The first 4 rows are patterns. Each new row is the sum of 2 different patterns, raised or lowered, with some noise. Before adding, each is slid sideways (what falls off one end comes back at the other) and multiplied by a number that may be negative. Names go in the order of the patterns.
In the rows, 128 means zero.
Some rows, each with the names of its patterns after it:
[144 139 119 133 155 143 144  94 120 106 156  99 155 162  96 112 146 109
 121 126 129 154 143 111 131  98 151 161 117 123 148 154 155 149 113 140
 149 111 121  97 138  94  95]	domi
[ 97 162  96 132  95 106 147  98 123 155 153  95 146 148 146 107 119 126
 133 139 116 124 132 158 118 123 139  97 161 161 144 112 150 151  95 120
 129 138 116 139 107 155 144]	tof
[131 128 108 138 105 145 162 151 104 138 145 105 146 145 136 154 115 127
 123  94 116 130 139 140 152 107 138 132 150 162 122 123 137 118 149 115
 111 116 119 106 113 114 104]	Sufel
[162 105 118  97 117 122 155 103 104 151 120 123 139 151 158 136 110 105
 145 157 131 121 102 155 157 106 115  98 145 116 105 106 116 155 117 125
 151 128 137 143 111 160  96]	sig

New rows, each followed by the names of its patterns:
[116 155 150 120 110 141 122 125 139 132 118 126 143 107 106  92 102 114
 107 130  85  97 129 106 113  79 115 138 149  92 115 147 106 159 130 152
 166  98 111 124  89  90 112]	domi Sufel
[170 155 133 115 115 171 165 135 157 134 190 165 154 162 111 155 142 125
 114 128 156 167 153 180 129 176 137 110 197 135 161 144 145 126 140 123
 158 141 127 186 122 118 163]	domi sig
[106 148 135 148 145 139 188  98 148 154 160 127 132 101 182 164 129 122
 163 107  92 135 143 137 173 128 115 131 122 150 126 109 177 130 138 132
 149 141 134 128 100 155 131]	domi sig
[117 139 149 167 157 121 144 145 124 127 107 125 110 109 142 164 105 120
 149 158 136  89 147 119 161 101 167 159 117 103 141 136 106 152 131 180
 161 107 156 113 140 147 141]	domi tof
[138 124 102 146 145 126 160 106 127 137 155 125 135 166 148 150 132 142
 140 143 135 118 137 109 171 128 145 161 115 143 134 110 131 157 130 145
 131 149 136 132 122 143 139]	tof Sufel
[ 82  79  62  73  85  77 104  54  76 104  79  90  55  92 113 128  64  91
 127  80 138 104 129 142  71  88  96  59  63  85  92 130 121  91  86 119
  94 104 113 102  91  99 121]	domi Sufel
[173 104 142 148 149 149 137 161 111 106 133 143 184 131 124 177 163 172
 114 111 148 178 168 128 141 139 173 163 116 166 129 140 164 152 142 184
 132 193 136 167 159 193 149]	Sufel sig
[111 141  93 103 116  73 152 151 118 111 125 150 113 124 101 135 116 110
 110 158 139 106 143  85 117  63  87 135  96 120 161 127  94 136 151 160
  91 104 123 116 145  94 101]	tof Sufel
[114  96 131  96  97 140 116 104 125 120 137 108  57  89 111 117  76 145
 117  73  92  98 105 104 113 136 135 120  88 101  70 140 121  97  90  96
 128 132 116 104 102 131 111]	domi Sufel
[110 122 112 113 130 117  96  90 125 107  99  92 112 108 134  90 154  92
 142 135 135 117 128  79 149 119  63 100 134  95  77 101  90 111 126  76
  92 109 123 158  96  84 123]	Sufel sig
[ 86  91 121 147 129  81  89 131  94  98 118 112 113  72  77  90  80 101
  86  89 107 125  96  90  83 133 137 118  87 117 102 132  94  67  92  91
  62  88  79  65 114  80 103]	Sufel sig
[140 109 127 122  99  93 155  91 129  88 152 130 143 123 118 112 141 135
  86 132 130 107 127  82  97 122 145  98  90 141 132 136  98 111 127 146
 122 101 149 111 156 124 126]	tof sig
[131 179 148 133 119 126 173 141 142 137 172 161 116 157 109 157 115 140
 147 100 145 169 153 101 143 152 170 122 127 149 156 168 127 160 164 158
 129 144 149 103 163 163 175]	domi tof
[ 82 125  86 155  90 154 113 154 131 135 109 138 137  99 119 135  97  85
  79 103 119 130  94  70 118 124 128  95  71 149 149 159  85 134 149 123
 138 100 131 134  87 116 106]	Sufel sig
[131 141 100  83 102 169 116 106 169 126 143 122 138 170 126 132 173 146
 115 117 115 137 164 144 112 136  84 118 160 136 135 130 154 153 145 129
 146 162 144 180 116 113 163]	domi Sufel
[120 149 124 161 146  96  94 137 133  98 101  91 161 141 123  88 123 106
  86 132 119  96 149 115 117 133  98 111 138 107 160  82 113 112 116  85
  89  92 118 114  93 117 130]	domi sig
[182 184 138 121 121 173 128 184 167 115 139 195 118 138 157 120 206 194
 148 135 142 193 148 130 146 175 162 185 144 163 178 137 168 113 126 129
  99 138 135 154 167 179 142]	domi tof
[119  71 111  57  82  70  67  72  83  69  47  80  82  83  83 102 115  92
  78  47  87  88  97  61  79 117  81  58  80  48  90  72  68  82  82  92
  76  63 111 100  82  88  81]	domi sig
[ 93  97 120 134 111 102  93  80 133 102 101  67  87 116 103 126  89  64
 108 130  99  97 151 126 115 117 113  97 140  78 112 116  56 114 122 125
 110 110 117  97  77  66 144]	tof Sufel
[135 166 192 146 201 173 159 197 161 158 148 125 146 181 173 168 199 152
 193 169 207 219 155 159 181 154 173 148 145 177 165 160 139 173 134 152
 186 158 169 160 185 201 189]	domi Sufel
[ 86  75  88  43  62  90  77  71  49  71  76  99  78  79 104  95 120  72
 106 115  63  89  78  56  48  86  62  91 101  83  49  95  45  66 105  96
  89 103  85  73  71  48  86]	domi Sufel
[176 182 147 149 171 154 138 152 138 177 166 160 145 160 112 115 186 154
 128 177 146 141 145 118 145 160 149 187 142 126 152 145 123 145 126 137
 147 123 141 163 148 177 135]	domi Sufel
[131 105 129 144 144 113 117 152 153 124 101 100 131 159 126 112 124 150
 167 110 145 131 133 116 124 114 104 136 118 150 147 144 117 158 104 128
 134 158 105 138 116 128 125]	domi sig
[164 129 173 163 152 132 171 166 138 163 141 136 142 117 153 138 129 116
 143 134 134 174 114 116 148 129 170 131 151 177 162 149 121 141 126 144
 133 135 119 126 129 164 117]	Sufel sig
[139  97 107 120  70 145  98 139  77 110  95  75  97 125  90  80 129  86
 118 120 102 145  88  93  68  99 136  88  95 102 138 104  99 106  95 100
  87  86  91 103 114  92 102]	tof sig
[123 103 117 124 117  90 113 129 152 119  82 136 138 118 106  78 108 130
  93 102 123 113 154  90 167 117 122 118 146 121 101  87 123 161 106 142
 101 133  79  73 137 142 121]	domi sig
[135 140 145 129 148 127 151 173 157 143 135 117 155 149 124 138 165 171
 178 144 136 152 170 146 135 114 155 105 123 147 141 128 141 154 146 144
  99 137 123 156 123 152 179]	domi Sufel
[112 145  82 179 148 159 133 146  97 170 133  97 162 107 148 105 132 142
 133 178 123  83 107 165 138  88  86 170 150 160 111 131 163 154 137  81
 150 135  98 156  98  88 134]	tof sig
[ 92  95  90 116 147 107  80 132 113  92 128 132 131 129  86  94 115 107
 105 106  98 133 143  82 107  94 132 120  91  94 109 124 112  99 113 102
 110 108  89 123  77 131  95]	Sufel sig
[147 146 137 146 129 173 106 118 117 116 112 139 106 131 148 138 113 153
 131 130 153 130 103 152 155 134 125  99 139 159 112 139  97 125 127 116
 106 108 130 108 135 140 116]	domi sig
[111 105  90  89  73  69  59  98  67  61 120  72 109  61 112  88 125  75
  82  90  83 127  65 119 107  68  92  70  65  84 126  61  54  74 105 114
  70  64  93 103 110  73  79]	tof sig
[ 80 137  84  67 106 101 106 122 153  93 116 118  97 119 141  98 119 121
  85 129  75 123 129 103 140 133  70  99 135 115 123  90 120 126 101 125
  89 103 102  96  65 103  97]	tof Sufel
[189 165 201 177 197 163 155 191 166 202 194 191 176 176 204 170 147 147
 189 174 161 153 205 191 199 172 195 206 175 170 166 184 170 163 194 174
 161 184 175 180 149 183 206]	domi tof
[105 107  84 117 128  83 117  89 135  83 109  76  81 149 109  97 143 116
 119 124  80 128  91 134 108  85  65 110 111 123  73  73 118 109  98 105
 137 138 135  91 110 143 126]	domi sig
[155 111 152 155 109 196  72 140 101 138  85 104 161 168 112 102 171 116
 150 124 146 194 114 149 113 180 182 119 154 114 139 143 143 109  87 137
 143 119 116 117 152 136 140]	tof sig
[ 87 121  88  94 125 142 127  94 158 137 105 117 136 130 103  94  92 156
 140 134  93 124 115 111 128 119  85 145 116 106 104  88 124 123 110 156
  98  97 135 110 122  77 118]	domi sig
[100 124 120 160 152 136 109 147 103 120 137 125 110 131 116 117 119  96
 120 134 110 147  99 118 152 144 101 118 122 103 147 129 119 149 121 143
 116 123 136 119 127 137 138]	domi Sufel
[140 108 144  99  96 170 102 147 143 148 176 153 190 120 125 128 149 138
 136 129 185 134 138 125  94 136 145 144 119 170 122 137 173 127 139 117
 150 123 103 190 136 119 116]	tof Sufel
[156 164 179 169 160 159 182 161 175 181 177 145 189 170 127 146 154 155
 143 159 133 182 171 129 188 127 174 160 159 157 142 167 167 187 148 179
 191 165 144 149 141 155 168]	tof Sufel
[ 78 140 100  80 130 103  99 123 119  91 151 101 130 139 110 171 100 143
 145  96 124 111  81 121 153 119  77 124 116 101 142 124  93 140 129 114
  89 105 109 120 145 110  71]	domi tof
[156 119 118 157 122 149 122 107 178  76 183 107 145 122 105 145 154  91
  91 172 109 111 126 163 159 136 110 101 151 156 128 103 111 156 146 131
  98  80 136 130  98  96 144]	tof sig
[109 128 140 134 112 137 146 117 157 116 171 121 139 128 125  95 108 145
 137 100 103 157 131 128 132 139 156 137 115  98 147 152 124 143  95 128
 138 124 108  96 160 126 111]	tof sig
[ 80  69  86  81  92  65  78  76  35  56  83  74  53  90  68 108  81  70
 118  41  69  56  58  74  44  66 110  97  66  70 104  71  41  84  80  70
  94  71  72  76  80  58  81]	domi tof
[152 153 118 148 171 119 165 153 174 147 148 155  96 146 136 137 117 142
 142 158 155 134 171 121 156 105 142 139 137 126 159 142 110 149 175 141
 112 149 134 142 157 148 160]	tof sig
[170 206 216 167 217 189 224 228 161 221 165 173 159 181 219 178 212 199
 225 173 227 240 206 172 193 186 218 194 171 183 191 202 173 179 183 174
 222 205 216 165 227 242 184]	tof Sufel
[110 126 119 157 154 167 109 181 107 119 186 168 132 175 159 155 158 117
 131 171 139 189 110  94 141 161 117 110 130 112 148 130 111 169 151 176
 153 183 175 122 127 143 152]	domi Sufel
[ 44  97  68  69 113 112  58 104  89 100 106  61  71 101  74 118  62  51
  82  81  57  57  56  52  97  78  58 102  74 116 102 120  90  81  89  78
  96  79  79  95  97  90  94]	domi Sufel
[124 131 116 112 124 168 120 140 140 112 140 147 142 145 125 113 131 143
 145 150 136 139 151 178 141 119 110 153 127 108 109 117 180 133 149 136
 158 129 127 145 169 104 173]	domi sig
[104 112 133  95 126  76 108 119  67 147 115 134 134 110 146 127  73  87
 126 115  83 114 146 102 106 119  94 122 115 107 105 129 108 105 120 100
 108  95 125 107 112 153 131]	domi tof
[163  94 146  92  99  98 111 105 119 105  99 130 134  86 100 125 156 107
  81 120 139 146 110 121  84 161 122  82 132  62 157 102 123 115  91 165
 111  92 116 145 111 113  88]	tof sig
[ 65  93  84 115  86 143  91  72 130  81 130  57  70 122  58 109 107 103
  51 105  95  98  64  69  97  97  86  90  70 112 154 105  66 112  77 107
 139 125  85 138 108  59  83]	tof Sufel
